The first 9 rows are patterns. Each new row is the sum of 2 different patterns, raised or lowered, with some noise. Before adding, each is slid sideways (what falls off one end comes back at the other), maybe read backwards, and multiplied by a number that may be negative. Names go in the order of the patterns.
In the rows, 128 means zero.
Some rows, each with the names of its patterns after it:
[119  92 135 136 104  90 154 114 143 128 145 137 130 109 113 150 156 145
 136  96 118 156 148 106  99 120 121 120  84 134  97  97 128 159 109 125
 113 166 126] | K_745
[133 165  97  88 142 109 138 109 157 139 181 123 118 119 102 140  84 109
 123 151 110 115 116  97 130 126 119 122 155 128 118 149 117 105 156 150
 129 102 107] | K_980
[136 142  86 108 103 144  97 102  95  81  96 140 116 129 119 154 177 121
 139 141 159 127 128 140  92 153 160 168 142 124 100 139 111 131 147 122
 122 101 181] | K_444
[114 115 121 106 107 142 120 137  95  98  97 122 118 126 166  90 136  88
 144 114 103 127 127 121 155 153 146 161 128 147 115 147 111 124 123 122
 120 109 141] | K_337
[151 119 120 107 141 123 140 119 136 140 115 142 138  91 115 112 159 117
 124 110 150 130 113 134 150 126 130 128 141 155 105 168 119 112  99 114
 125 120 141] | K_909
[153 155 169 155 151 160 131 113 116 123 115 124 140 108 139 136 144  65
 126 131 128 122 112 124 143  87 140 129 145 120 107 108 121 119 114  77
  97 165 131] | K_672
[112 132  96  99 110 117 122 119 114 136 158 177  89 119 111 134 145 114
 105 114  88 136 152 165 113 132 111  91 128 158 136 143 107 129 126 133
 108 126 121] | K_438
[117 139 119 167  79 172  69 122 118 116 115 141 117  98 139 123 123 136
 144 109 158 126 173 127 119 132 122 153 146 134 138 102 123 104 134 108
  99 160 119] | K_233
[ 77  91 107 117 100 135 121 120 107 130 139 140  94 114 122 147 116 147
 139  94 113 156 154 153 121 139 130 115 100 141 167 115  79 126 137 133
 130 113 127] | K_888

New rows. What belongs after each?
[ 95  80 100  82 120 112 143  89 104 103 101 107 139 119 149  98 112  97
 125 107 103  89 120 117  97  91 109 116 111  95  96 135 155 162  94  94
  97 141 140] | K_745 K_438
[138 153 124 135 157 136 145 150 125 109 144 167 141 163 151 128 154  91
 135 129 165 116 157 118 172 146  72 133 145 149 116 111 105 151 162 101
 125 110  97] | K_980 K_444
[ 85 125  88 118 102 118  86  62 124 151 122 141 123 109  83 145 116 113
  86 167 113 122  96 116 118  89  63 155  95 123 106 134 136  97 115 159
 144 140 135] | K_672 K_888
[171 143 170 122 108 156 170 124 172 147 141  87 118  83 175 158 126 147
 145 206 165 150 125 196 145 176 193 139 114 163 146 125 108 154 127 182
 159 113 141] | K_745 K_980
[127 141 158 102 153 124 142 132 145 145 137 164 142 113 139 119 101 163
 141 146 107 132 145 171 119 115 161 118 156 136 167 160 196 126 135 124
 137 167 122] | K_980 K_337
[ 79 111 134 109 112 131 124  96 103 112  71 140 128 141 119 102  82 110
 104 102 140 103 120  97 171 128 118  67  93  70 115  85  61  85  44 105
 117  96 102] | K_444 K_337
[111 132  87  86 100 129 154 116 122  90 117 116  84 102 114  66  98 101
  77  81  88  98  45 135  66 164 136  89  91  85 141  89  78  97  73  75
  86 135 138] | K_438 K_233
[ 35 100  67 126  67 114  87 117  72 102  80  86 108  82 122  94 134  99
 112  88  71 119  77 115 123 161 116  89 102 105  67 132 134 105  74  62
 150 144  86] | K_980 K_444
[188 151 145 199 180 131 141 149 150 150 129 151 122 102 157 216 154 147
 154 165 132 138 149 176 182 142 106 172 154 175 184 137 140 150 145 146
 182 193 190] | K_745 K_438
[195 154 113 200 179 188 115 150 163 169 182 217 211 160 169 160 169 180
 169 182 164 133 163 184 170 164 148 177 125 159 156 158 104 120 118 136
 151 156 164] | K_337 K_888
[103 101 122  65 164  62 160 119 141  94 103 151 105  97 143 105  97  86
 149 147 154 147 127 128 106 106 171 141 142  79 136 137 121 118 125  97
  85 115 104] | K_233 K_888
[172 114 111 141 203 139 150  99 156 158 144 139 152 133 145 151 127 106
 124 133 162 152 127 157 169 171  95 134 168 141 188 149 128 140 106 175
 173 172 137] | K_909 K_438
[ 66  95  92 124  65 122  71 149 118  73 107 128 117 129  97  76 136 125
  93 123 149  48 146  86 112  96 138 122  92 138 102 107 139 146 117 123
 108  99  91] | K_980 K_233
[ 90 109 136  88 123  99 152 115 133  99 134 138  93  87 129  87 118 129
  99 130  92 130 103 121 130 107  99  74 109 130 132  85  81 104 102  99
  95 108  87] | K_745 K_337
[132 111  97 125 160 137  82  92  79  83  59  57  77  72  81 121 130  89
 100 102 106 132  85  69 104 184  96 111  92 119  95  97  49 140  92 107
 101 100 148] | K_980 K_672
[138 168 195 184 170 162 172 155 204 172 155 161 195 199 188 166 184 213
 172 201 201 180 130 193 158 184 115 160 161 185 166 165 191 212 152 169
 175 164 172] | K_745 K_337
[134 113  91 110 113 160 171 120 123 106 127 151 142 128 149 163 123 114
 152 148 102  81 154 120 134  90 122 106 194  76 203 126 146 129 149 176
  85  86 140] | K_745 K_233
[127 104 157 118 126 108  97 131 120 103 124 117 119 106 141 113 113 102
 120 127 156 133 110 118 102 110 104 125  82  99 110 145 131 134 118 140
 130 146 141] | K_444 K_672
[153 154 154 146 189 196 161 144 176 141 156 174 176 125 125 113 175 153
 140 125 140 164 123 160 140 112  88 126 118 176 143 150 145  95 129 159
 160  93 120] | K_444 K_888
[159 126 142 170 139 135 113 156 150  89 180 142 149 129 150 104 124 139
 101 133 158 139 135 162 194 179 158 107 195 141  79 140 116 144  89 109
  76 154 144] | K_980 K_672
[141 142 150 163 142 133 171 143 134 112 106 109 159  75 133  84 144  94
 130 119 110 109 107 141  89 139 149 126 106 110 124 154 109 147 152 156
 119  89 165] | K_337 K_888
[138 100 152 101 203 102 117 134 161 138 133 119 149 170 116 141 100 164
  70 115  31 132 145 133 161  94 153 139 122 127 149 161 131 174 150  99
 149 143  87] | K_980 K_233
[127 100  73 103 114  84 137  80  88  91  78 104 126 132  74  68  82 103
 131 115  67  99 125 139 128 137 103 143  93 123 121 100 106 122  80 102
  84 108 105] | K_745 K_888
[101 107 116 134 162 118 115 124  98 128 125 178  81 114  47 153 106 104
  99 114 126 123 156 131 130  86 103  86 157  90 116 112  85 102  91 128
  69  87 117] | K_444 K_337
[126 118 141 135 149 147 111  96 109 138 125 157 120 111 167 132 177 122
 138 115 162 103 121 173 134 139 136 147 162 161 120 133 148 106 100 182
 132 138 128] | K_980 K_438
[176 127 111 140 174 139 145 144 135 157 130 168 162 153 174 153 151 157
 145 160 138 140 133 164 154 157 114 152 119 149 165 148  95 121 131 141
 138 140 145] | K_909 K_888
[150 155 133 119 131 132 136 149 131 111 101 153 155 130 145 135 173 144
 130  87 127 123  89  92 141 124 124 161 188 156 146 131 140 164 167 139
 145 103 158] | K_745 K_672
[147 138 104 125 116 107 143 126 103 179 150 162  36 140 136 144 107 111
 140 140  72 145 130 149 115  86 130  84 132 129 106 119 167 136 141 130
 178 163 175] | K_909 K_672
[152 155 141 156 123 119 101 109  96 111 108 118 114 145 161 139 124 122
 160 141 146  98 110 103 158 117 138 168 110 138 105 141 174 106 130 121
 140 139 152] | K_337 K_672
[104 117 125 118 124 137 152 181 141 139 152 118 145 161 154 122 127 103
 150 132 155 119 155 153 160 170 163 151 107 120 124 144 121 151 112 129
 101 163 141] | K_444 K_337
[151 107 137 116 131 136 138 118 124 121 174 165 162 139 133 162 130 151
 109 125 151 136 157 155 144 140 145 142 141 163 153 173 148 114 141 148
 137 167 165] | K_337 K_438
[106 102 104  83 151  98 137  26 103 107 105  95 114  96  55  89  90  98
  93 127  87 126  90 150 114 107  91  97 125 135 103 132  94  83  77 133
 109 103 132] | K_233 K_888
[ 94 118 105  95 109 106  94 129  92  84 104 110 109 103 126  89 145 116
  86  94 103 116 105 112 101  96  96 118 132 127  95 106  89  87 105 129
 117  97  97] | K_438 K_233
[ 79 120 155 177 165 163 118 170 161 128 175 152 142 144 174 158 120 152
 106 133  75  91 134 119  99 161  75  92  85 181 149 198 120 108 115 164
 141 148  95] | K_444 K_438
[ 65 100 112 116  98  81  74 118  70 100  74  98 148 112 130 119 124 133
 130 143 100  99  86 107  87  95 124  83 108 137 129  65  82 115 107 118
  77  99 131] | K_909 K_672
[115 108 119  96 105  96  50  99 117 134 122 158 120 155 127 114  71  65
 110  98  80  63  97 104 107 107 115  45 120 104  88  94 125 112 108  52
 101 114 128] | K_980 K_672
[104  97 118 116  73  98 105 112  97  73  77  88  96 112  96 105 105 121
 100  85 103 148 101 127 108 101  82 114  91 103  75  95 105 103  82  85
 109 118  81] | K_745 K_438
[129 125 123 119 113 153 110 128 126 141 130 129 114 147 122 120 132 153
 124 135 109 138 114 127 119 107 114  99 101 118 111 110 120 145 159 116
 141 136 154] | K_909 K_672
[115 152 131 146 117 123 111 132 135 133  91 132  96 120  84 132 144 137
 126 101 126 170 119 131 102 120 126 141 171 145 136 122 120 112 122 166
 119 144 129] | K_909 K_888
[117 124 125  83  65 119 114 106 110  92 102 114  90 103  80 104  61 140
 104 148 139 143 142  73 105 148 103  84 121  81 138  78 177 139 132  98
  61  96 101] | K_337 K_888
[126 114  83  85 104 105  80 131 107 112  68 113 107 109  91 113  99  90
  58 130  99  94  63  97 101 108  79  95  88  98  71  70  81  80  84  77
  80  36  64] | K_672 K_888
[183 155 140  85 143 135 113  77 122 118 137 124 125 139 131 107 134 133
 141 120 130 100 133 148 157 104  90 120 123 138  53 130  92 122 139 170
  99 149 127] | K_745 K_444
[136 121 169 156 149 173 121 109 126 149 149 135 155 127 119 130 133 193
 111 150 110 171 141 130 156 142 169 191 182 169 176 153 172 129 136  94
 177 151 158] | K_337 K_438
[103 137 140 154 159 135  99 130 132 131 135 126 109 139 102  90 121  98
  93 141 128 143 120  84  87 139 150 107 114 135  70 108 132 119 125  60
 106 129 118] | K_745 K_438
[189 132 116 119 107 130 172 150 154 178 117 134 132 140 108 101 148 144
 174 127 171 186 165 175 178 125 170 181 189 130 150  96 163 166 163 129
 132 156 140] | K_980 K_444
[129 157 114 126 146 191 127 116 120 111 145 102 149 146 154 124 137 122
 116 135 145 125 120 137 149 134 147 112 122 135 138 149 125 103 118 141
 117 101 137] | K_980 K_888
[120 121 155 103 131 151 152 102 129 125 169 131 132 119 161 124 118 112
 138  99 129 133 117 113 108 148 139 114  95 124 147 152 149 139 126 127
 155 145 148] | K_745 K_337
[114 127 169 130 147 123 162 150 146 139 124 125 133 115 132 165 153 151
 177 146 142 165 168 119 127 130 162 125 136 141 147 150 126 133 106 114
 140 138 133] | K_745 K_672
[173 146 178 173 177 148 152 172 152 155 167 160 150 125 175 131 149 155
 158 126 137 149 156 149 135 163 165 136 140 166 171 167 142 137 158 146
 139 138 128] | K_909 K_672
[110  84  78  65  69  77  68  87 101  61  81  61  70  89 110  98  85  74
  78  81 112  73  99  68  81  86  60  61  80  57  76  84  68  79  97 111
  33 105  46] | K_438 K_233
[126 107 115 108  92 139  87  75 102  86 115 102 127 130  99  96  84 128
 119 128 105  95 111 111 128 106  64  96  88 124  75 105  77 106 110 114
 103 123  96] | K_745 K_909
[ 94  69 124  67  79 145  80  79  69 120 129  71 102  90 128 126  97  91
 142  64 113  91 114  64  82 120 126  89  58 124 111 121 121  72  74 118
 108 131  80] | K_745 K_337
[163 139 149 144 194 168 106 141 147 110 115 116 157 105 127 113 158 159
 137 158 144 148 148 131 143 159 136 134 166 160 144 138 117 138 116 132
 168 123 177] | K_909 K_672
[ 85  95  98  96  90 107  84 146 102  98  79  97 108 116  86 101  87  88
  68 102  77  74 110  74  95  84  90 132  81 134  57  95  81  76  88 109
 100  70 105] | K_909 K_233
[146 185 153 165 172 147 175 190 158 176 170 183 167 158 171 149 186 173
 198 185 163 189 156 183 163 151 165 184 141 191 154 190 179 172 171 156
 182 126 202] | K_337 K_233
[141  84 110 176 139 162 157 190 162 156 170 133 116 134 135 135 122 137
 109 149 142 155  96 124 146 119 142 120 127 162 103 153 159 169 145 138
 118 147 126] | K_337 K_672
[122 108 162 102 121 169 156 104  91 156 145 106 132 116 168 110 100 122
 138  72 143 130 134  78 128 164 195 117  88 152 138 148 164 112 116 119
 163 158 144] | K_745 K_909
[142 122 135 152 131 139 133 153 140 137 133 103 108 135 107 127  99 115
  89 159 169 148 171 117 164 122 162 117 118 134 169 127 161 171 156 162
 141 154 175] | K_337 K_672
[157 102 109 120 177 164 137  98 142 110 131 160 138 137 138 180 156 127
 114 115 151 120  72 112 108 103 148  72  99  72 149 128 191  96 148 141
 123 123 120] | K_980 K_444
[117 175 171 156 157 177 177 140 125 138 136 153 160 153 147 111 152 100
 161 136 126 155 164 122 158 152 148 168 154 130 169 223  95 198 106 165
 121 151 121] | K_980 K_233
[159 139 137  90 141 109 101 115 123 128 105 122 136 134 130 174 113 135
  91 151 151 158 107 110 124 126 139 165 116 140 113 127 139 157 115 128
 126 132 142] | K_909 K_438
[106 130  99 131 119  61 119 128 124  78  78  50 138  77 129  63  72  80
  67 112  85  87  70  53  58 106  87  80  99  52  83  89  80  60  76  67
  82  87 104] | K_444 K_909
[115  75 109 121 111 112 120  70  74  85 133  66  90  92  63 117  94  92
  29  98  85  93 103  94 176 151 156 102 132  69 135  75 103 135 103  48
  94 109 131] | K_980 K_444
[136 126 126 147 101 145 131 184 146 136 112 129 150 137 148 146 115 118
 136 148 108 107 144 126 107 113 103 143  72 167  73 117 102 127 122 165
 107 104 138] | K_444 K_233
[131 150 119 116 126  73 115 138 146 135  98  89 111 106 105 116 117  97
  86 171 121 131  65 104  97 132  77  93 101  74  71 119  96 112  96 110
 163  84 123] | K_444 K_909
[165 173 140 150 147 146 149 154 157 137 156 139 153 182 137 159 161 156
 169 132 141 135 160 141 159 146 134 156 149 128 132 130 176 125 172 143
 165 157 142] | K_745 K_909
[139 128 149 156 137 137 142 152 115 149 161 152 144 116 151 138 116 149
 144 155 125 129 145 141 128 143 122 134 144 153 164 177 158 147 167 154
 140 143 131] | K_909 K_672
[109 128 142 105 137 135 156 139 134  92 113 124 120 146 132 107 120 129
 150 113 121 115 134  99 117 108 102 113 139 118 117 136 106 156 131 117
 115 126 140] | K_444 K_233
[ 58 122 185 137  91  87 109 126 111 129 153 111 105 140 135 109 121 126
 144 108 101 120 138 131  86  99 125  98 159 129 107 103 101 108  96 132
 150 157 110] | K_745 K_888
[ 74 104 155 111 140  99 113 106  51  67  85 146  81  75  88 134 126  72
  84 117  77  65  66  70  93 111  77  99  83  76 113 118  75  85 115 122
 104 131  86] | K_980 K_888
[162 158 151 121 117 145 135 165 132 157 126 133 135 161 128 148 125 157
 135 152 120 146 136 127 106 151 149 152 123 135 132 146 120 129 164 174
 148 123 125] | K_745 K_888
[150 138 170 113 129 136 144 119 154 164 147 120 104 133 136 135 130 126
 100 104 144 140 132  96 117 123 132 123 127 131  97  97 142 101 137 141
 135 137  75] | K_233 K_888
[ 81  69  90  73 102  76  88  82  70  77  98 100 108  66  66  61  86  91
  81 103  21 118  53 115  70  53  97  99  91 138 106  87  96  95  99  89
 129  76  66] | K_337 K_438
[181 117 172 220 161 136 147 196 177 161 183 215 203 150 144 195 191 161
 195 173 176 125 214 175 165 133 151 167 176 151 178 145 130 107 182 156
 183 169 190] | K_909 K_888
[ 97 140 114 173 131 155 139 105 126 125 156 139 197  92 158 106 137 122
 157 128 107 156 151 131 145 160 149 149 135 157 139 165 157 145 141 108
 118 106 166] | K_337 K_233
[147 191 199 184 161 185 196 220 143 174 158 164 152 179 161 187 176 200
 197 163 167 224 194 143 174 209 196 190 195 207 210 176 148 195 199 171
 203 167 165] | K_438 K_888
[100 142 119 144  94  86 178  97 124 134 162 155 155 126 108 124 133 136
 165 119 130 115 146 104 114 136 107 142 158 125 117 109 124 127 140 110
 165 152 145] | K_980 K_909
[138 151 111 122 134 148 119 201 182 162 163 162 177 163 179 135 177 149
 222 160 188 194 157 157 159 139 200 160 119 156 141 180 162 166 152 145
 150 129 139] | K_337 K_672
[123 195 133 154 138 152 128 141 174 126 137 179 151 145 125 135 146 131
 123 146 156 140 106 130 136 140 150 126 178 107 162 174 153 161 148 141
 132  97 184] | K_909 K_233
[136 205 160 154 134 176 132 116 124 162 102 123 120 156 129 123 136 162
 118 104 171 159 135 133 104 128 133 139 160 162 134  93 166 151 120 138
 137 113 143] | K_745 K_888
